All groups share one centre, and each spreads out both ways along 9 directions, with some noise.
Some rows, each with its group after it:
[ 25  14 -25  14  11 -27   5  15 -12   8  24  12  -4 -17   5]	j183
[  5   1  12   2 -15  -6   4 -42  -7   5 -14   1  -3 -13   7]	j756
[ -1 -18  -3 -58 -50   7  -6  26   7   1  41 -13   3  22 -31]	j720
[ 29   5   2  -8 -15 -14 -16  12 -17  -2  23 -18 -14   0   0]	j183
[ 35   0  15  39 -12 -13  40  38 -35 -18 -28  12  37  -1 -16]	j756
[ -5  -8 -36  -1 -11  -3  -7 -50 -21   2 -12  26   0 -17 -15]	j756
[ 11   1 -17 -15 -22 -49 -36  13 -14   1  46  21  11  15  -5]	j439
[-22 -15 -31  12  32  15  23 -14   3 -40   5  66 -38 -14 -35]	j720
[  9 -12 -26   5 -22 -15 -23  -7 -39 -12  17  17   4  -8  -8]	j439
[-23 -10 -10 -11   8  -2  -3  -2  15  -5  35  37  -2  -4   6]	j439
[-34 -12  -7 -23  -3  14 -40 -35  11  47  41 -19 -23 -20  34]	j439
[-61 -44  18   8 -34  40  18 -21  -9 -11  -5   4 -19  -7 -15]	j720
[ 40  29  -3 -24  -2 -23  -5   9 -18  -9  29   6  15   4 -36]	j183
[ 27   2  -1 -19  -5 -30 -45  28  -7  -8  39  17  30  17  18]	j720
[-12  -8 -19 -30 -14  21 -39 -28 -18  21  37 -20 -29 -15 -16]	j439
[ 27  10   3  25   5 -19 -15 -15 -49 -11 -25  35  39  -3 -24]	j439
[-41 -16  36  -8  -4  23 -15   7  -9   4  15   5   2  13 -28]	j756
[ 11  42 -32 -39  -7 -30 -48 -29   4 -21  60 -17  -3   8   7]	j756
[-62  -4  45 -16  -3  -3 -35  46   0  32  49  -9   7  44 -54]	j756
[ 10  22 -16   8  -4  -1  16 -11 -16 -30 -21   1  18   3 -30]	j756
[-21  -9 -19 -11 -22  -1  15  10  22  -6 -10   2  32  19   4]	j720
[-29 -49  33  -7 -30   5 -17  12  -4  30  35  11  -7  -5  21]	j720
[ 21  -3  50  17  26  13  34  -8  -6   1 -31  34   2 -18  -6]	j720
[-20 -13 -40  30  16 -26 -40  18 -20  17  45  23 -13 -14  18]	j183
[-15 -16 -12  33  -2  13  25   1  -3 -31 -29  10  -8  -4   3]	j439
[ 46  17 -16 -16  21 -23  31  12  32 -11  -5  24 -10   0   2]	j183
[ 15  14  36 -34  11  22 -38  31  12 -34  33 -51 -48  32 -15]	j756
[-45 -25 -51 -15  31   8 -55   8  35 -24  34  37  -9  16  31]	j183
[ 15 -14 -36  20  -4  -9   3  -4 -29 -16  -4  46  23 -20   4]	j756
[-78 -25 -39  27  32   5  -3  -2  36  13 -21  30 -14  10   2]	j183
[ 13  -3 -11 -21   9 -13  -1  11  22 -10 -24   8 -17  26 -27]	j183
[-31 -30 -11  35  -2   2 -35  -5 -26 -32  21  14 -41  -6  14]	j720
[ -3 -23 -28   0  -6   3 -20 -17  -4 -22   2  28   5  -6  25]	j183
[-58 -16 -29  24   8   8 -13 -18  -1 -34   7  32 -10   2  -2]	j720
[ 20   3  34   9 -20 -16   0  -6 -36  13  12  -1   2 -11 -12]	j183
[  7  15 -17  10  17  16  -8 -19 -11   3 -19 -29 -21 -13  -1]	j439
[ 32   2 -13 -10 -21 -30 -41  12 -25  16  29 -39 -39   5  -7]	j720
[  5   5  13  -4   1  24 -20 -19 -24  11  -5 -41 -30  -7 -17]	j439
[ 13  -3  23  17 -48 -55 -12  46 -10 -22  13 -24  -5  38   2]	j439
[ 16  10   1 -35 -19  16 -15 -14  -2 -38  19  -3  20   4   4]	j183
[-60  -2  29 -36   7  23 -44 -19  15  -8  58   5  -2  16  -7]	j756
[ 12  -7  64 -17  40  31   6   4  44 -23 -12   0 -44   8  22]	j756
[-18   9 -37 -43  20  14 -44 -29   7  21 107   3 -44 -35  18]	j439
[ 14  31 -30   1   2  -9  -9 -36 -29  -9 -14 -23 -28  -3 -51]	j720

New rows. What belongs after each?
[ -2  -8 -59  14   0  -9 -16   6  -8 -11   4   0  -9  -6  17]	j183
[  6  16   2  10  13 -23 -25 -15 -17   5  17  26  23  -6   6]	j439
[ -9  -9  47 -10   1  -2  -2  57 -15  20  24  17  14  28 -61]	j756
[-15  11   3 -31 -10  -8 -14 -16  -2  30  20  -3  10  10 -34]	j720
[  8 -32 -18  -4   8  -5 -27   8  -5  11   5  20 -34  -2  -5]	j756
[ -3 -47 -10   1 -13  17 -22 -31 -19  26   4  27  -2 -37  44]	j439
[-41 -13  -3   2 -24   8 -13 -30 -33  15   2  16  17  -2 -39]	j756
[-54 -26 -24 -31 -25 -12 -52 -55 -20  56  40  31  -6  -6 -34]	j756
[-34 -72 -12   3 -30 -21 -50 -36 -14  30 -46  26 -56  21 -25]	j183
[-31  -7 -29  -3  19  -2 -18  11  26   2  11   3 -19  14   4]	j183
[-31 -12  17 -14  -6   9 -16 -64  12  18  -9   1 -28  -8   9]	j756
[ 30 -14  28  18   8 -22 -39   0 -36  22  26  12 -27 -18  21]	j720
[ 13 -22  -2 -21  22  28   1   1   3  -6  42  35 -32 -31  13]	j439
[  4   8  18  -4 -15  -9 -36  -6 -25   7  46 -28 -20  -3   2]	j439
[ 42  31  40 -18  -1 -19  17  28  25   9 -32 -19  64  29  11]	j720
[-15 -19  33  36  -2 -16 -46  24 -47  18  34   8  -6  -1   0]	j183
[ -4 -12 -56  -6   8 -35 -28 -26   4  29  11  41 -14  -8   1]	j756
[ 57  -5  70  12 -12 -53 -50   2 -61  20  28  57  56  -8  19]	j439
[-55 -37  40   1   8  13 -20  -3  14  24  27  41   2  -2  21]	j756
[-17 -26 -17  18 -35 -36 -12 -23 -38  43  18  47  36 -21   7]	j756
[-13 -19 -30  35  10  19 -18 -12   7 -40 -37 -23 -43  -1  49]	j756
[-27  13  26  -6 -38 -32 -41 -10 -22  22  -1 -27  24  39 -37]	j439
[ 42 -14  10  31  -7  -5  -1  19 -24 -37 -20 -14 -34  -4  19]	j720
[  7  25 -29  -5  16 -33 -31  -9 -28 -22  73  59  20 -14 -14]	j439
[ 22 -23  44   4  28   2  11  16   6  -5   2  64  14  -9  20]	j439
[  5  18   4 -12  -8 -11   8 -15 -13  12  23   8   9  -9 -25]	j183
[-25 -16 -62  43 -20 -25  -7 -63 -13   6 -40  14   0 -27  40]	j756
[-24 -26 -31   1   4  -7 -43   2  -3   0  10  18 -19  11   2]	j183
[ 22   8 -31  -9  31 -31 -29   6  -8   8  48  21 -63  -6 -27]	j720
[  4  -5  47  -5   8  -2 -12   9   0   1  39  20   0  -7  20]	j183
[ 22  -3 -14  11 -13 -27  19   4 -38  19  -6  55  45 -11 -41]	j756
[ 18  15  27   3  22  -3   4 -14 -11   5 -10  20   8  -6 -16]	j720
[ 41 -18  36  -8 -10 -38 -23  27   8  36 -30   1  15  26  22]	j439
[ 59  17  26  -5  16 -22   8  61   2 -28  33  17  15  12   6]	j756
[ 19  12  54 -23   0  -9  13 -20 -10   1  20  47  24  -6 -24]	j183
[ 51   4 -36  -1  -5 -36 -22  12 -25  -4 -30  14  17  19 -30]	j439
[ 19  19 -12  15   3  -8  22  -4 -24 -20  -7  30  41 -10 -21]	j183
[ 13   5  23  24  71 -28  -2  37  37 -19   5  87  38   5  50]	j720
[ 23  -2 -43 -39 -41  -9  12 -10 -14  42  10 -20 -16  -9 -44]	j720
[-26  -1   7  17   0   6 -16 -29 -21 -11  -1   4 -17  -4 -17]	j720
[ 28  -3   5 -17  -7 -17 -14  -6 -15 -15  -3  33  10  10 -27]	j183
[-27 -34  -7  -2   4  -3  11   5  25  -8  26  64  10  -7  26]	j439
[-29  -1   8 -15 -29 -19 -34 -28 -15  30  37  -1   6   3  -9]	j756
[-13   2   3  14  31  14  -3  29  20 -29  21  15  15  -2  38]	j183
[ -1 -36  73  76  -7  15  53  15 -24 -43 -75  39  27  -5  22]	j439
[ -8 -10  25 -15 -10 -21 -36 -17  10  17  49   8 -10  -7  50]	j756
[  7 -19   2  24  -2 -17 -13  14  -3  -3  -5  34  44  -1  53]	j720
[-27 -15  42  -5  14   0  44 -25  39  17 -56  41 -11  15 -32]	j183
[  0   9  18  23 -33 -35   9  38 -20 -51   3 -12  -2  39 -39]	j439
[ 13 -32  23 -19 -14   5   0  32   2  -4  29  14 -22   5   1]	j720
[-21  -7 -18 -35   3   3  -4 -29 -10  34  42  36 -29 -17 -60]	j720
[ 22  26  66  -5   8  -2  40   7  -3  -9 -15  13  27  11 -40]	j183
[ 11  12 -23 -12 -21  -4  10 -82 -21  12 -41   2 -10 -16 -31]	j756
[-14 -38  13  -1 -27  14 -27 -33 -14 -13   7  17  -3 -12  38]	j183
[  1 -37 -14   6   1 -16 -21  -2   5   1 -20  29 -29   6  10]	j183
[ -9  -1  32  45 -13   7   8 -27 -26   8 -50 -46 -28  -8   8]	j720
[-24 -13  61  -9 -17 -16  -1  26  23   4  12   1   4  37  -4]	j439
[-18 -10 -21  41 -15  -9  11 -64   1   7 -72 -19 -28 -14  35]	j756
[  5  -8   5  24 -23 -26  -4   8 -41 -35  12  45  26   4 -21]	j439
[-44 -18 -54  -8  15 -14 -16 -21  21  12 -11  43 -12  17 -27]	j183
[ -6  15  -7   9  28 -27 -11   3  28  11  33  20   4  -8  49]	j439
[  2  -5  -7  32  24 -13 -18   3  -8 -28  -4  31  -1  -2  22]	j720
